The rows are grouped in 4 different ways at once. Each group adds its own fixed numbers to the row, and there is some noise. The rows also spread widely along 14 directions, which tell nothing about the answers.
(in the rows, 128 means zero)
Known rows, each followed by its group in each grouping:
[163 114 154 113 131 155 142 106 101 122 152 151 118 147 127 117 184  95
  99 131 122 112 150 151 118 112 178 141 199 108 115  86 101  88 142] : zope k_528 k_397 X
[149 138  81 156 174 115 143 162 127 156 104 101 160 109 155 187 142 157
 213 167 142 114 114 144 131 104 189 112 138 132 172 137 134  98  53] : rezop k_931 k_2 X
[119 143 141 148 155 138 119 163  98 110 108 128  84 124 121 105 149  98
 130 183 132 170 169 155  82 126 120 176  83 170 110 106  95 129 112] : rezop k_308 k_2 R
[138 136 127 146 114 138 123 123 150 114 145 105 142 126 115 123 136 120
 107 141 120  92 138 112 127 118 126 108 100 105 143 104 123 131 123] : Sog k_432 k_926 H
[137 116 141  74 107 114 141 129 123 161 177 137 111 105 126 121 123  83
 134 150 137 168 152 144  85 137 157 116 169 104 117 148  74 120 112] : zope k_528 k_917 H
[144 124 144  68 119 119 111 116  96 146 158 138 106 111 146 141 131 107
 144 169 160 159 119 151  94 121 153 139 145 123 116 161  83 112  97] : Sog k_308 k_917 R
[132 117 145 106 109 164  75 141 131  95 144 133 139 134 146  59  93 177
 106 125 113 119  99  88 159 128 133 118 131 105 111 122 100 133 152] : zope k_931 k_926 X
[111 134 104 140  88  89 163 156 159 145 146 104 118 115 119 128  96  92
 112 142 120 149 178 137  86 147 101  68  91 113 113 128  99 128 128] : zope k_432 k_117 R
[141 129 125 132 122 116 116 168 116 117 112 116 132 142 158 145 124 149
 143 151 141 118 138 105 110 135 111 125  82 135 115 110 111 109 125] : zope k_528 k_397 X
[150 132 109 145 135 128 166 151 104 113 128 127 117 145 171  85 126 140
 138 136 125 134 154 141 114 121 137 123 130 136  92 117 107 140 149] : Sog k_931 k_117 R
[156 143 137 140 113 129 128 164 112  96 101  88  95 163 150  85  96 120
 121 144 129 125 203 125 126 157 128 102 119  94  94  86  76 133 141] : Sog k_308 k_917 R
[118 151 117 142 170 131  82 141 125 150  82 147 115 131 122 131 127 158
 144 130 102 155 103 134 152 109 180 114 164 151 143 112 132  78 107] : Sog k_528 k_397 R
[151 116 150 105 113 149 116 113 126 110 167 139 143 120 120  94 152 103
  95 133 150 131 137 102 107 132 138 116 149  78 124  70  73  98 155] : Sog k_432 k_397 X
[157 144 129 105  95  63 155 168 100 179 110 113  91 144 158 193 123 101
 169 130 138 149 174 130 106 167 151  83 156 103 109 125  81  97 117] : Sog k_432 k_926 X
[114 144  88 145 105 145 138 127 167 139 163 153 116  93 112 142 112 103
 161 112 118 133  82 121 129 108 141  81 115 111 123 164 177 130  94] : rezop k_308 k_397 R
[130 126 129 131  92  69 147 173 143 155 140 116 131 126 124 168 110 141
 118 128 125  97 134  98 137 140 130 116 103 115 107 117 118 123 131] : Sog k_308 k_397 R
[135 138 103 118  91  78 137 135 153 157 135  93 130 117 133 204 103 117
 149 157 147 110 125 137 111 121 121  78  94 112 139 164 129 110  74] : Sog k_528 k_397 R
[119 124 128 157 150 100 112 170 130 156  92 123 118 122 115 184 140 115
 148 129  87 125 158 120 150 137 159 118 126 147 146 120 131 122 101] : rezop k_308 k_2 R
[139 136 134 117 121 132 118 133 124 130 130 127 106 129 148 122 116 142
 142 140 115 122 127 122 145 121 146 120 132 127 124 150 124 149 112] : Sog k_432 k_397 H
[145 117 136 105 117 115 126 129 126 109 148 108 128 119 129 110 121 113
 117 146 139 117 152 106 109 121 128 116 110 105 129 130  94 153 134] : rezop k_528 k_917 R
[150 155 133 136  85 141 133 178 115 116 135 133  82 151 157 123 100 162
 171 118 122 104 102  89 153 150 140 126 118  99  84 131 143 141 132] : rezop k_931 k_926 X
[134 141 128 138 120 142 119 139 124 123 134 141 112 128 123 119 140  80
 127 132 131 160 150 128  96 141 133 105 130 108 109  80 100  82 130] : Sog k_308 k_917 X
[113 110  95 152 153 127 133 153 154 132 124 108 162 114 151 109 101 143
 139 150  99 143 147 140 134 106 126 102 114 156 141 135 115 142  93] : Sog k_931 k_397 X
[119 142 105 122 128 113 116 142 136 141 107 150 115 127 131  87  97 157
 117  97  98 150 109 118 146 111 162  77 167 129 112 134 126 108 157] : zope k_528 k_397 R
[126 116 123 126 128 122 128 117 150 125 171 123 160  93 113 117 134 138
 111 153 131 107 111 106 120 103 134 125 102 120 150 132 114 148 121] : Sog k_432 k_117 R
[145 126 129 151 120 100 120 140 144  96 115  51 148 129 128 141 117 122
 112 179 140  74 183 113 121 122 105 103  61 112 163 115  97 152 107] : Sog k_931 k_917 X
[151 121 154 130 123 127 144 146 105 108 146 129 103 139 137  97 139 135
 115 129 111  93 154 103 149 128 154 159 133 122  99 114 115 170 155] : Sog k_308 k_917 R
[109 130 120 162 112 141 141 171 156 111 141 123 140 136 134  61  96 153
  83 132  86 135 145 119 132 131 106 118 105 132  93  78 104 130 145] : Sog k_432 k_117 X
[121 108 123 170 106 188  75 147 158  86 136 122 156 150 155 148 113 116
 125 125  98 107 124  93 141 148  72 101  47 123 117  95 152 115 106] : Sog k_931 k_917 X
[152 130 153 128 119 165 112 123 114 106 147 125  93 132 120 123 145  99
 143 153 130 121 163 124 121 151 150 121 134  91 129 112 103 135 117] : zope k_432 k_117 R
[140 130  82 128 127 158 150 172 133 143 175 162 160  93 149 123 133 107
 198 133 172 189 101 113  74 145 146 107 130  88 100  83 101  65 104] : rezop k_308 k_2 X
[158 118 156  68 121 102 108 116  92 153 147 142 107 120 132 162 154 120
 147 142 146 125 120 116 118 127 177 132 169 109 135 155  91 117 128] : zope k_528 k_926 R
[140 147 116 118 130 117 146 126 116 131 137 120 112 123 132  92 125 123
 121 157 149 143 131 156  98 107 157 119 142 124 116 122  98 110 128] : Sog k_931 k_917 R
[114 154  89 146 136 125  67 125 153 127  93 119 143 109 132 148 104 130
 149 125 120 134  98 105 138 107 125  56  86 129 160 151 153 109 103] : Sog k_308 k_917 H
[167 152 130  97 123 138 127 126  97 129 133 122  88 132 138 142 137 103
 175 169 180 149 136 152  88 131 166 119 157  86 124 126  92  89  94] : rezop k_528 k_397 R

New rows. What belongs after each?
[139 127  82 133 151 109 143 140 131 121 124 115 161 105 143  92 119 136
 155 129 147 139 137 104 106 107 142  78 115 111 147 126 103 137 146] : rezop k_931 k_926 R
[137 129 107 133 137 157 119 131  95  82 105 139 124 165 199  87 126 165
 110 135 119 121 110 144 113  90 101 136  78 183  84 142 145 130 150] : zope k_528 k_917 R
[133 130 154  63 101  65 114 124  82 137 154 159  67  83 128 146 144  77
 156 147 177 171 116  80  66 132 112 138  78 139 120 202 101 178 163] : rezop k_931 k_917 R
[124 150 121 125  94 142 109 137 146 118 136 130 105 128 133 112  94 124
 124 138 124 146 111 125 122 125 113  98 112 115 103 129 122 109 113] : Sog k_528 k_397 X
[145 120 128 108 137 161  91 100 121 134 151 149 160 127 145 151 156 138
 127 146 145 111  72 140 126  97 159 133 145 121 142 123 129  73 102] : Sog k_931 k_397 H
[121  86  93 116 123 146 149 137 163 154 171 137 181 115 162 117  96 149
 132 116  85 128 118 152 154 102 158  84 179 123 117 152 122 118  84] : zope k_308 k_397 X
[126 138 111 158 117 148  91 144 156 147 119 117 127 126 114 198 128  80
 158 139 120 143 141 142 124 154 140  76 119  97 140  98 127  61  65] : Sog k_308 k_2 R
[130 120 142  98 118 149 115 151 101 141 137 160  94 146 154 110 114 115
 136 121 103 175 137 147 124 144 148 125 168 125  80 128  95 110 122] : rezop k_308 k_926 R
[128 122 119 138 167 149  96 125 123  96 116 132 147 113 145  67 132 149
 123 132 112 138 128  93 136 102 134 116 110 147 147 114 112 153 148] : Sog k_432 k_917 X
[169 143 121 144 160 171  87 169 106 127 120 132 124 119 143 161 143 140
 252 147 168 133 120  70 132 174 190 117 136  74 156  91 120  92  92] : zope k_931 k_917 X
[137 136 117 141 121 121 131 125 125 103 118 123 118 134 146 110 132 119
 117 124 110 117 138 112 123 103 113 103 100 140 121 134 131 148 147] : Sog k_528 k_926 X
[123 146  96 128 124 135  98 156 128 129 131 171 125 110 146  98 104 155
 170  91 129 163  72  67 137 133 138  91 112 118 101 128 140 118 155] : Sog k_308 k_926 R
[126 133 124 126 121 143 104 138 123 105 126 131 106 121 127  98 119  89
 129 147 149 169 164 126  85 141 107 100  93 115 111 110  91 111 135] : zope k_308 k_397 R
[133 111 127 124 134 143 113 139 120 127 129 139 133 121 162 148 140 128
 149 135 106 133 122 121 134 119 134 123 120 145 130 149 128 139 102] : rezop k_432 k_2 X
[166 166 116 119  98 129 110 100 121 110 103 115  74 132 130 105 112  76
 151  98 132 139 164 112 139 135 165  21 184  51 132 137 104 122 145] : Sog k_308 k_926 X
[160 116 138  78 138  69 159 132 105 163 138 118 102 104 124 121 128 108
 153 127 125 137 174 115 130 122 207 101 212  92 146 161  75 166 136] : rezop k_528 k_917 R
[154 148 130 112 153  95 112 136  85 140  71 111 107 138 158 165 146 137
 156 161 148 133 148 146 114 113 161 108 144 139 152 138  97 102 106] : rezop k_432 k_397 X
[146 115 114 156 155 133 165 162 123 140 136 121 161 133 143 132 161 141
 135 150 118 107 150 149 125 117 175 145 156 134 128  82 108  95 112] : zope k_931 k_2 X
[116  85 148  85 105 133 137 138 132 161 185 135 142 129 158 149 114 155
 102 158  90 113 106 165 137 114 142 164 137 163 101 170 119 137  79] : zope k_432 k_917 R
[124 118 107 135 158 107 113 166 130 160 116 133 186 131 147 175 135 187
 134 149 121 117  83 132 127 105 160 135 127 153 139 102 124  64  97] : rezop k_528 k_117 R
[129  98 130 127 130 168 144 149 130 109 171 121 160 136 160  91 121 144
 107 167 113 120 128 156 114 108 122 161 115 142 102 109 103 128 100] : rezop k_931 k_917 X
[127 107 129 123 123 153 128 141 131 120 161 141 146 123 145 129 133 121
 124 144 122 129 120 135 117 112 123 139 116 133 109 122 118 119 102] : rezop k_308 k_397 X
[136 106 141 124  99 118 156 144 134 122 160 121 142 141 146 128 125 156
  86 136 105  71 117 131 148 100 131 146 126 133 105 133 129 144 128] : rezop k_931 k_397 X
[114 110 140 128 131  95 119 132 132 133 116 140 117 119 123 126 132 119
  95 101  70 106 144 106 161  98 136 112 130 156 135 165 142 179 152] : rezop k_308 k_397 H
[144 114 128 127 164 132 115 157 103 108  88  94 133 152 181 108 110 171
 143 164 100 117 163 141 147 105 143 137 128 161 133 143 102 159  96] : rezop k_528 k_917 X
[140 126 124 151 150 143 134 160 129 129 126 126 130 135 140 114 129 138
 150 126  94 126 148 111 148 130 165 126 154 125 124  93 121 127 116] : Sog k_528 k_917 X
[137 131 144 114  84 131 133 104 122 100 168 126 114 129 131 126 146  87
  72 156 143 105 123 146  89 102  98 137  87 130  99 128 116 118 129] : Sog k_308 k_917 X
[128 133 107 119 131 127  98 127 134 139 123 149 137 111 132 121 122 132
 141 104 115 139 103 105 141 116 168  73 161 110 137 133 129  97 134] : zope k_308 k_917 X
[133 115 117 137 138 156 147 130 140 139 163 127 137 123 122 125 142  85
 137 150 116 154 160 158  99 125 146 121 148 116 124  96 100 102  91] : Sog k_528 k_926 R
[134 132  96 149 119 165 127 155 137  97 140 131 138 121 156  91 114 134
 149 132 130 135 122 113 119 127 118 106  96 118 101 116 127 125 123] : zope k_308 k_2 X
[140 132 123 131 154 166  78 150 111  97  89 104 131 149 168  87  98 169
 152 157 117 139 135 131 145 120 139 111 125 130 135 125  97 124 102] : rezop k_931 k_926 X
[127 103 109 107 129 125  97 119 127 132 138 160 173 112 151 145 145 123
 119 115 139 141  98 110 108 108 125  90 120 132 130 125 115  78 139] : zope k_308 k_397 X
[147 155 141 172 152 144  99 172 101 103  86 134  79 134 110 110 156 109
 165 127 129 138 177  81 131 166 161 129 118 108 123  63 111 117 158] : zope k_308 k_2 R
[140 111 145 114  91 156 124 159 143 134 182 122 156 142 141 147 113 170
 114 150 117  73  94 129 155 130 156 154 142 100 101 105 122  94  85] : zope k_308 k_917 X
[149 144 162 138 109 137 109 118 110 126 124 129  70 139 124 194 165  91
 149 139 109  91 137 116 145 137 149 133 120 125 138 139 155 138  98] : Sog k_432 k_917 X
[156 148 151 109 125 104 101 142  72 115  87 137  73 151 154 128 149 107
 142 129 142 139 160  96 101 145 131 123 111 133 112 125 103 127 175] : zope k_528 k_917 H
[143 143 120 102 145  93 121 142  79 156 109 148 115 120 174 179 155 177
 180 154 145 122  75 126 118  98 161 150 115 180 133 181 140 122 110] : zope k_432 k_926 X
[117 137  69 208 185 136 157 178 128 113  79 132 155 138 170 115 151 161
 152 130  87 128 136 133 125  91 127 130  81 206 121 102 167 123 126] : zope k_528 k_2 X
[128 105 128  98 114 148 114 110 142 124 174 148 135 100 134  78 111 139
 127 114  99 124  99 103 156 104 158 103 164 113 131 175 123 167 134] : zope k_931 k_926 X
[129 138 115 114  92 140 109 143 145 133 143 120 125 125 146 136  95 122
 145 141 134 146 122 124 110 146 123  76 113  99 119 130 111  95  99] : zope k_432 k_917 X
[140 151 139 138 106 147 122 138 133 120 147 126  85 120 107 136 132  97
 152 145 125 120 135 111 120 139 148 120 122 100 126 124 134 127 107] : zope k_528 k_917 X
[126 149 126 139 114 113 145 151 140 138 153 126 100  95  90 129 132  88
 153 140 131 139 143 108 108 132 152 113 127  98 132 121 116 135 113] : rezop k_308 k_926 X
[126 143 118 120 154 147 105 149 117 136 122 154 116 121 128  99 126 145
 151 149 139 172 111 130 107 125 160 132 142 135 118 105 106  82 122] : zope k_528 k_397 R
[127 143 112 172 125  93 141 179 140 123 108 122 125 116 114 144 131 120
 147 117 126 113 150  73 125 136 123  99  82 118 129  95 135 132 148] : rezop k_308 k_397 X
[152 123 119 146 116 160 127 110 134 115 154 136 124 128 128 145 154  84
 150 111 121 108 133 111 132 132 144  91 129  92 133 118 143 128 125] : Sog k_931 k_926 R
[124 132 123 138 129 105 142 161 130 139 134 135 124 113 111 108 135 111
 124 129 132 150 159 101  96 147 142 110 117 118 122  83  98 114 159] : zope k_432 k_917 R
[149 133 134 125 140 134 100 154 106 125 109 111 115 138 154 139 119 147
 168 161 127 118 149 127 135 139 155 122 129 121 133 140 104 129  98] : zope k_308 k_117 H
[140 144 121 120 127 119 107 152 115 124 107 116 101 128 134 103 105 122
 153 146 152 161 159 120 107 149 142  88 129 101 124 118  83 108 137] : zope k_931 k_397 R
[120 130 118 132 122 147 112 119 143 119 137 140 120 126 127 119 123 134
 114 134 106 116 102 136 135  99 133 118 116 145 124 149 150 127 115] : zope k_528 k_397 R
[134 122 117 150 124 106 137 154 131 132 120 115 134 136 140 156 127 127
 126 134 120 106 152 122 131 126 126 114 100 133 119 113 125 123 119] : Sog k_308 k_397 R
[148 118 135 123 131 153 104 124 122 119 138 119 132 136 148 125 134 114
 136 142 122 118 141 128 132 129 144 118 132 112 135 123 110 125 112] : Sog k_931 k_917 H
[146  78 123 129 140 151  89 151 131 131 113 123 172 156 171 184 130 120
 152 119 106 124 169 116 138 156 125  86 126 115 136 101 107  92 102] : zope k_528 k_397 R
[127 121 100 154 123 185 136  90 161 126 172 167 117  97 125 145 154  67
 168  97  90 136 110 120 141 108 144  78 138 119 142 159 186 151  93] : Sog k_432 k_397 X
[117 143 155 115 114 137  87 145 134 128 119 113 102 139 119 138 104 154
 104 175 110 118 108 154 139 110 135 147 124 140 123 135 117 103  77] : rezop k_528 k_397 X
[149 126 129 109 132 121 130 134 105 148 144 124 122 120 155 180 151 101
 173 178 166 142 135 149  84 128 135 142 109 133 133 144 103 107  83] : Sog k_931 k_397 H
[101 121 106 148 123 145 151 134 155 132 160 156 136 107 132 105 131 123
 104 125  78 134  90 150 132  83 131 132 123 170 111 153 159 138 113] : rezop k_931 k_2 X
[127  94 133 107 122 143 123 124 120 128 153 124 134 132 168 128 123 127
 125 153  98 125 136 160 127 106 124 131 127 161 121 178 112 154  94] : zope k_931 k_926 X
[133 134 113 139 130 128 131 148 118 122 132 141 127 124 136 114 135 135
 142 128 132 127 124 109 116 123 141 120 107 129 111 115 124 120 145] : zope k_308 k_926 R
[109 103 150 114 133 120  77 162 112 121 112 137 127 128 164 140 121 162
 118 149  97 135 116 105 139 125  97 160  63 190 119 161 119 162 120] : rezop k_432 k_2 R
[154 126 125 133 125 156 145 114 124 123 157 128 129 134 153 131 144 152
 143 139 106  78  95 144 162  90 173 143 159 129 126 151 152 143  97] : Sog k_931 k_926 X
[128 139 127 119  98 124 142 121 142 126 160 121 123 111 112 118 132  95
  90 154 131 119 125 156 102 101 131 122 121 115 118 135 113 117 111] : rezop k_308 k_2 H
[160 137 130 133 123 104 111 137 103 120  73 112 105 161 158 147 129 117
 128 108 112 110 174 119 154 131 148  69 158 108 125 117 107 112 145] : Sog k_308 k_397 X
[149 130 120 154 151 146 130 142 108 122 109 123 125 148 167 157 155 126
 163 148 124 115 152 134 122 126 133 132 104 148 130 114 135 126 103] : Sog k_432 k_397 H
[126 131 148 124 101 154 105 149 129 107 139 106 131 148 150 157 118 163
 105 192 136  91  97 151 118 112  94 167  58 150 113 127 128 111  71] : rezop k_432 k_397 X
[116 145 114 118 105 133 135 113 121 109 149 157  85 107 132  69 125  55
 113 123 134 187 137 132  64 114  91  94  91 138 100 155 118 146 164] : rezop k_931 k_917 H
[126 108 118 126 149 123 135 139 134 148 157 123 159  97 127 148 148 117
 149 166 133 130 131 134 101 113 154 134 122 139 155 130 109 115  91] : zope k_931 k_917 X
[150 147 168 122 124 144  94 132  98  95 141 128 102 126 112 148 170 117
 130 187 163 106 112 112  93 124 125 181  85 120 132 104 107 111 116] : rezop k_528 k_117 X
[143  94 121 126 134 158 114 124 139 125 153 143 161 122 150 134 145 111
 133 117  97 128 128 115 144 119 145 111 154 119 132 117 118 118 110] : Sog k_528 k_2 X
[151 144 144 119 151 101  76 142  81 126  76 137 109 135 141 145 154 137
 150 127 139 133 132  88 135 130 160 117 136 129 140 110  97 105 152] : Sog k_308 k_926 X
[143 129 121 120 154 134 111 130 120 140 120 125 136 119 146 126 132 140
 156 142 120 139 130 126 137 118 174 106 161 122 149 123 106 114 102] : Sog k_432 k_917 X
[117 146 138 157 143 114 135 158 122 147 109 115 109 145 108 148 144 128
 101 168 109 117 139 174 115 112 159 157 127 160 127  94 124  86 102] : rezop k_931 k_917 R
[114 116 151  92 111  88 124 140 109 140 153 148 104 107 125 116 131 127
 104 153 137 144 120 119  96 118 117 158  96 163 107 161 101 148 153] : zope k_931 k_397 R
[130 132 118 142 144 157 108 163 153 107 140 107 134 104 123  88  96 167
 172 162 125 121 130  90 146 127 147 125 108 108 145 126 115 156  93] : zope k_528 k_397 X
[119 144 127 101  97 109 131 126 137 123 135 118 121 127 122  55  98 117
  60 134 124 156 144 144  95 110 118  84 133 110 109 115  72 114 162] : rezop k_432 k_926 H
[143 121 120 125 109 138 123 154 134 119 136 111 146 141 152 130 108 125
 130 141 137 117 146 124 117 136 118 102 110  95 112 107 103 109 112] : rezop k_308 k_397 H
[143 100 147 103 119 121 101 131 116 121 130 137 147 136 149 129 142 142
  94 113 109 108 126  97 148 124 139 118 136 120 124 121 104 132 155] : rezop k_432 k_2 R
[123 126 118  93 113  87 118 152 134 162 115 132 131 128 155  98  79 149
 111 106 105 168 138 118 136 134 140  68 166 119 111 134  81 113 149] : Sog k_432 k_397 H
[135 114 150 140  96 139  91 126 142 107 132 109 129 144 118 177 143  73
 104 137 125  92 161 110 117 145  91 100  75  99 143 106 123 116 120] : rezop k_931 k_397 H
[135 143 119 134 129 177 100 119 131  99 136 124 120 124 124  83 124 119
 133 150 140 143 133 128 106 127 136 100 114 101 132 105 105 112 122] : zope k_432 k_926 R
[149 148 130 130  99 114 139 161 128 122 148  98 123 132 124 118 111 149
 127 171 164 103 136 125 105 144 143 124 111  86 111  99  89 102 128] : zope k_931 k_117 R
[151  80 132  90 112 117 133 144 114 132 162 132 174 136 180 139 123 152
 122 124 127 111 128 104 125 136 129 114 132 106 110 130  88 133 141] : rezop k_432 k_117 R
[137 122 116 137 136 174  86 150 138 111 120 132 150 141 158 117 104 157
 150 118 109 116 111 107 163 126 143  99 131 105 123 115 134 114 108] : rezop k_308 k_397 H
[134 127 132 136 101 129 113 142 139 118 127 112 137 147 135 146 120 127
 104 129 111  92 126 119 139 126 128 101 117 107 126 110 127 105 123] : rezop k_931 k_917 X
[137 121 126 123  93 138 114 147 134 128 143 125 129 142 149 153 116 118
 131 130 130 123 136 115 113 155 115  94  98 104 109 111 117 101 121] : zope k_432 k_917 R
[117 133 155 122 125 136  80 152 123 140 123 149 101 128 109 147 135 103
 133 134 103 163 127 112 119 146 135 129 130 129 127 105 108  95 114] : rezop k_528 k_926 X
[139 136  86 145 133 117 155 141 113 121 109 141 118 126 165 127 137  85
 159 112 134 153 160 126  91 116 113  77 101 137 112 138 132 135 144] : rezop k_308 k_397 H
[147 118 124 120 133 161 126 129 120 120 151 135 145 133 150 140 147 121
 141 149 133 123 110 139 108 111 146 136 134 120 123 110 122  96  96] : rezop k_528 k_917 X
[137 103 133 106 117 142 143 141 121 139 173 132 154 132 160 143 136 152
 123 169 138 110 104 160 111 107 139 163 128 144 107 133 110 100  92] : zope k_931 k_397 X
